The same things were measured in two ways. Each way mixes the same 5 hidden numbers, adds some noise and spreads widely along 3 directions of its own, which tell nothing about the thing.
In the rows, zero is written as 128.
Some things both ways: the first way, then the second way.
[138 126  80 174 107 108 165 109 144 112 128 147 127 103 130 140]
[143 156 142 136 160 145 135 134 169 150 111]

[168 155 156 158 142 144  94 121  99 117 109 170 156 116 153 149]
[ 91 139 110 112 147 108 149 124 123 141  54]

[141 142 182  54 119 131 118 158  95 126 143 148 159  75 111  86]
[131 121 128 101  92  99  78 150 118 132  70]

[158 138  89 189 102 108 140 103 143 125 107 160 150  85 129 152]
[116 180 144 131 135 105 123 142 161 126 103]

[172 137 119 159 104 131 104 116 135 138 105 136 147  90 117 154]
[117 137 128 101 120 133 152 133 145 145  82]

[203  98 128 147 136 118 122 105 114 138 148 119 128 127 126 128]
[120 149 110 132  95 140 156 144 111 171 119]

[149 123 116 155 116 126 120 137 140 164 118  93 135 129 120 154]
[125 114 123 128 112 143 147 124 109 126 161]

[117 126 117 122 134 122 162 138 143 133 147 110 114 149 132 120]
[155 129 140 136 133 159 127 132 127 130 155]

[125 152 147 113 126 142 122 142 139 136 118 128 126 139 135 134]
[125 114 130 117 132 101 110 113 122 112 117]

[145 136 121 119 111 138 145 136 128 109 129 145 122 109 132 121]
[150 125 131 109 129 148 137 124 125 133 117]

[128 154 147 117 128 140 111 125 136 121 115 138 126 127 129 134]
[167 149 139 116 140 105 142 105 117 130  98]

[ 82 168 131 112 107 140 121 140 139  93 106 154 112 107 123 131]
[123 105 135 112 161 109 120  98 130 110 119]

[119 153 136 123 126 147 133 152 139 140 121 122 128 137 133 140]
[160 115 137 123 141 123 132 104 105 100 141]

[142 133 123 145 129 121 118 110 145 138 119 122 129 123 125 141]
[153 155 132 133 115 126 150 120 121 126 128]

[144 122 137 116 154 134 159 130 124 116 159 122 105 172 153 111]
[112 133 128 150 143 101 109 130 120 140 126]

[119 133 113 133 110 114 127 117 140 106 121 132 115 100 108 132]
[160 128 125 125 116 182 170 119 106 130 155]

[144  95 121 142 128  99 121 138 131 174 144  66 131 123 101 138]
[125 131 112 148  96 115 102 140 111 160 177]

[133 123  80 120  87 109 199 137 147 100 153 146 120  85 121 100]
[182 131 150 103 137 216 131 153 175 137 111]

Other things, the second way, with their names:
<275>: [164 162 141 150 105  95 143 118 111 127 146]
<567>: [ 94 139 147 154 139  56  82 126 133  83 118]
<554>: [139 111 116 113 136 111 121 101 105 160 116]
<64>: [131 177 144 153 136 125 124 150 154 126 122]
<518>: [195 150 151 102 131 120 156  92 130 124  99]
<428>: [164 115 147 122 100 168 103 150 128 103 161]
<261>: [112 122 122 144 144 140 110 145 117 147 137]
<327>: [134 177 138 148 146  85 156 107 121 140 103]
<403>: [115 130 101 140 115 155 138 140 105 175 139]
<450>: [ 79 104 120 119 115 156 109 155 149  92 121]
<79>: [145 116 131  85 119 125 146 107 113 135  73]
<436>: [133 146 122 132 135  95 145 111  91 129 101]
<354>: [146 131 143 122 123 139 121 134 153 144 146]
<316>: [132 144 128 134 121 127 117 139 126 152 122]
<326>: [169 141 138 120 132 145 148 115 143 164 149]
<230>: [168 125 127 140 153  94 143  83  58 148 130]
<341>: [145 129 141 109 137 122 136 114 148 121 109]
<511>: [125 125 140 127 123 134 128 127 130  98 128]
<289>: [140 152 127 134  99 137 126 149 124 154 143]
<556>: [ 73  85 100 114 116 157 115 152 109 122 132]
<259>: [ 94 139 106 149  92  94 108 146  84 127 123]
<140>: [117 139 122 148 118  81 117 120 111 151 141]
<582>: [122 112 132 119 104 140 124 135 132  96 150]
<472>: [119 165 104 143 100  95 175 113  86 178 115]
<363>: [176 119 167  89 138 181  93 148 194 127 101]
<5>: [ 93 117 102 133  91 152 134 150 109 149 167]
<85>: [176 169 146 170 115 107 116 128 111 132 167]
<205>: [123  63 141  95 185 187 109 109 167 101 152]
<3>: [133 156 141 149 126 126 111 144 144 134 134]
<54>: [164 125 130 143 136 113 112 112 106 168 165]
<539>: [154 128 158 116 171 161 121 126 190 131 121]
<147>: [134 114 126 134 150 133 153 104 117 157 157]
<299>: [191 133 146 108 118 137 133 114 125 144 125]
<181>: [160 115 153 107 184 136 129  98 168 119 116]
<380>: [ 98 101 142 101 128 160 109 148 173  90 123]
<601>: [ 62 130 101 159 177  69 151  90  98 152 118]
<344>: [116 136 125 119  94 112 137 135 132 128 125]
<416>: [128 114 123 145 174  70 142  67  92 139 143]
<463>: [ 89  82 109 125 140 112 117 119 105  87 131]
<611>: [104  93 111 153 165 106 141  88  82 131 170]
<264>: [172 126 142 134 156 181 111 144 153 165 155]
<211>: [114 118 150 134 133 117 112 125 146  58 159]
<300>: [111 123 110 138 136 110 135 121  90 170 123]
<207>: [127 118 135 126 140 129 111 122 142 140 137]
<510>: [164 155 133 142 123 140 135 128 119 163 159]
<528>: [105 119 132 118 117 116 104 143 144 133 116]
<148>: [149 109 120 104 122 130 149 101 104 146 125]
<350>: [116 110 101 113  64 145 110 155  89 145 129]
<304>: [180 172 157 131 123 143 131 137 155 136 132]
<57>: [158 109 131 122 147 138 130 104 108 160 129]
<319>: [143 150 123 117  85 184 153 154 138 131 118]
<17>: [172 127 121 145 152 168 141 118 115 197 176]
<46>: [147 116 136 141 144 174 114 134 151 153 186]
<118>: [186 103 142  87 139 208 164 123 131 117 111]
<314>: [112 127 129 131 118 150 132 141 134 130 145]

Some of these things the first way, each followed by its name:
[100 159 132 157 118 154  82 128 144 118  88 115  95 148 119 174]
<416>
[110 106  72 129  94 100 198 146 142 106 161 115 105 100 113 108]
<264>
[128 143 157 127 130 154  92 155 113 137 116 111 121 140 122 151]
<230>
[100 106  76 144 108 103 183 138 160 131 151  85  96 135 108 131]
<46>
[252  99 124 174 140 149 124  99 105 131 150 133 127 151 157 144]
<472>
[ 98 133  85 169  97 115 140 136 181 173 109  75 125 131 108 167]
<539>
[131 134 105 149 142 103 173 103 143 102 144 152 122 139 148 112]
<64>
[125 123 111 109 110 115 175 162 143 153 151 106 142 105 120 112]
<428>
[124 122  91 152  96 108 128 124 161 153 114  94 124 101  96 152]
<354>
[ 83 134 107  85  94 110 167 146 176 149 135 100 121 100  96 105]
<363>
[116 136 126 123 138 113 142 114 139 105 136 133 107 132 127 118]
<314>
[ 35 162 115 105 110 141 163 169 173 118 121  99  87 160 126 134]
<205>
[147 110  84 162  89 124 131 121 161 152 121  90 111 114 102 155]
<326>
[191  98 114 159 130 119 143 133 100 129 154 126 135 115 133 127]
<403>
[124 137 129 119 118 116 129 129 132 125 124 134 133 102 117 122]
<528>
[166 132 119 126  82 159 119 149 125 131 119 126 126  94 116 141]
<148>
[118 124 136 118 119 137 111 148 140 143 127  84 104 143 112 141]
<57>
[ 43 181 134 119 130 112 126 123 167 108  96 144 119 127 126 133]
<211>
[ 54 182 180  80 156 144 117 145 117  75 118 162 105 144 144 109]
<463>
[162 101 125 125 134 115 148 123 117 121 159 117 116 128 129 113]
<5>
[105 151 108 128 100 128 158 151 153 142 113 129 139 105 128 134]
<380>
[128 123 141 115 144 107 135 121 126 120 142 122 119 134 124 111]
<316>
[157  77  92 149 114 126 154 144 140 159 163  49  92 164 112 143]
<17>
[112 140 116 148 111 120 122 137 148 143 114 107 128 118 116 152]
<207>
[ 61 166 113 133 100 131 123 133 173 118  94 126 104 123 116 149]
<181>
[111 148 122 116 104 139 132 151 147 145 116 114 129 108 113 138]
<118>
[180 102 106 137 122 119 159 121 134 142 158 111 124 130 133 116]
<289>
